There are 4 ways to turn a row about zero (a turn may also mirror it). The second row of each pair is the first, turned, with some noise. The first 28 pairs use one turn. New pairs use 3 turns, one after the other, and a turn may come again.
In the rows, zero is written as 100.
Some pairs, each with its turns in order after it:
 99  78  71 125 115 130
105  93 121 143 102  75 -> k_502

141 135  92  98  98  73
124 117 134 129 104 129 -> k_441

 61 161 159  75 113 129
101 172 131  73  95 158 -> k_502

 99  94  61 100 143 108
124  85 120  62 132 100 -> k_29

 85 107 131 108  90  89
 79 106  96  93 102 132 -> k_502

159  98  98  67  71  80
127  65  71  56  66  87 -> k_502

102  79  98  70 119 100
130 108  78 109 108  97 -> k_502

 94  62  91  70 112 105
 79  83 111 129 103  70 -> k_518

 89  98 103 107 100  96
99 96 86 96 99 97 -> k_518

102  47 161 120  92  79
133  22  84 101 111  93 -> k_518

106  89  39 126 106 102
 93  75 115 119 122  47 -> k_502

 95 102 117 111 100 119
 99 124  98 108 108  88 -> k_29

 98  96 111 161 103 117
121 100  83 123  72  54 -> k_441

120 107  97 147 102 107
 65  91 114 114  72  82 -> k_502

103 125 104  92  96  55
 84 123 112 126  92 136 -> k_441

 43 106  70 113 101  45
 73 106  62  47  73  59 -> k_518

 82 114  93  91  72  61
 78  93 103  58  72 100 -> k_518

103  92  97  96 152 141
126 105 105  91 156  75 -> k_29

128  92  81  90 115 115
 97  79  90  79 125  88 -> k_29

 81 103 102 161 103  91
121 150  95  78  83 119 -> k_29

106  40 156  82  65  93
 56 119 138  46  72  68 -> k_441

115 101 100  96 149 120
121 118  88  99 144  84 -> k_441

118  56  95  39 155 116
 76  93 140 150 144  49 -> k_518

133 104 159 107  87  92
102 111  44 136  82  86 -> k_29

104  91  88 100 129 108
114 112  82  92 119  96 -> k_441

98 82 69 92 80 81
 91  98 112  96  64  80 -> k_518

103  67  63 101 100 121
 73  99 108  67 132 109 -> k_29

112 101  99  90 112  39
 90 148 107 109  90 138 -> k_441

New pairs, each followed by its turns in order:
 95  72 108  99 109 107
117 109  99  76 111  97 -> k_502 k_29 k_502

 67  97 115 135  85  74
 68  68  80 124 116  82 -> k_518 k_29 k_518

106  61 119  68  67 102
 94  93 128  51  79 112 -> k_29 k_518 k_29

 97  92 110 114 112 110
106  88  82  92  91  98 -> k_29 k_29 k_502

103 100  89 107 105 102
106 113 101 103  98 101 -> k_29 k_441 k_502

 54  99 161 144  93 105
 98  97 167 126 124  53 -> k_502 k_518 k_502

 69 114 100 108 122 102
 88 127  76  90 103  89 -> k_518 k_502 k_502

105 110 109 112  93 101
100  94 115  91 102  95 -> k_441 k_29 k_502

136  96 100  84 109 115
129 112 102  86 125  93 -> k_518 k_518 k_441

105 130  83  87  75 107
130  76 117  92 110 113 -> k_502 k_502 k_441

116 105  95  98  92 126
118  82 106 102 110  83 -> k_441 k_518 k_518

102 132  91 108  98  80
 97 125  73 105 109 104 -> k_502 k_29 k_29

72 70 93 98 88 51
132 148  78 108  79  97 -> k_502 k_29 k_502

113  93  53 112  52  39
 45 126  94 158 131 114 -> k_518 k_518 k_29

 81  75 122 105 113  58
103  90  87 110 111  46 -> k_518 k_502 k_502

102  86  93 136  77 120
126  80 100 125 110  77 -> k_29 k_502 k_29

127  99  91  78 105 133
126 105  66 114 110 119 -> k_29 k_502 k_441

110 116  73 116  80 104
113  96 126 112 106  75 -> k_502 k_502 k_502

123  68  75  97  39 103
 61 109  53  92  57  84 -> k_29 k_518 k_518

97 97 80 88 93 96
 92 101  89  92 111  86 -> k_441 k_29 k_518

 54 104 116  46  98 114
116 166 100 114 126  81 -> k_502 k_441 k_441

 53  87 112  95 105 110
 88 127 117 121  67  89 -> k_518 k_441 k_518

 59 108 106  72 107  96
 83 127  81 117  88  70 -> k_502 k_441 k_502

 86  56  98  90 113  51
 93 134  99 131  83  50 -> k_518 k_502 k_518

 90  98  79 107 119 101
 94  95 126 111  88  97 -> k_518 k_441 k_502

 39  79  86 100 107 112
 90 145  55  98 118  86 -> k_518 k_502 k_441

157  68  94  94 118 111
130  96 149 129 120  85 -> k_518 k_518 k_518

102 100 115  90  89  94
100 105 108 102  82 101 -> k_29 k_518 k_518

107 128 118 109  62 104
 99 141  83  99  91 122 -> k_441 k_29 k_518

124 161  83  51  66 111
119  63  41  90 141  66 -> k_518 k_518 k_441

 93 100 109 149  91 107
 97  69 133 101  78  91 -> k_441 k_441 k_441

144  98  83 120  94 103
119  93 119 129 120 120 -> k_518 k_518 k_518

108  86  84  89 109 113
104  98  80 119 106  92 -> k_441 k_29 k_502

 58 104  97  81 107 105
 74 123  84 105  94  74 -> k_502 k_441 k_502

117  79 104 105 128  94
 95  84 105  91 132  88 -> k_518 k_502 k_502

 82  77 111  96 114  98
114 114  71 104  95 107 -> k_518 k_502 k_441

134  95  77 118 118 161
105  95 138 112  99 169 -> k_518 k_29 k_441

118 108  67 121  94  79
 69 109 103  92  81 134 -> k_518 k_29 k_29

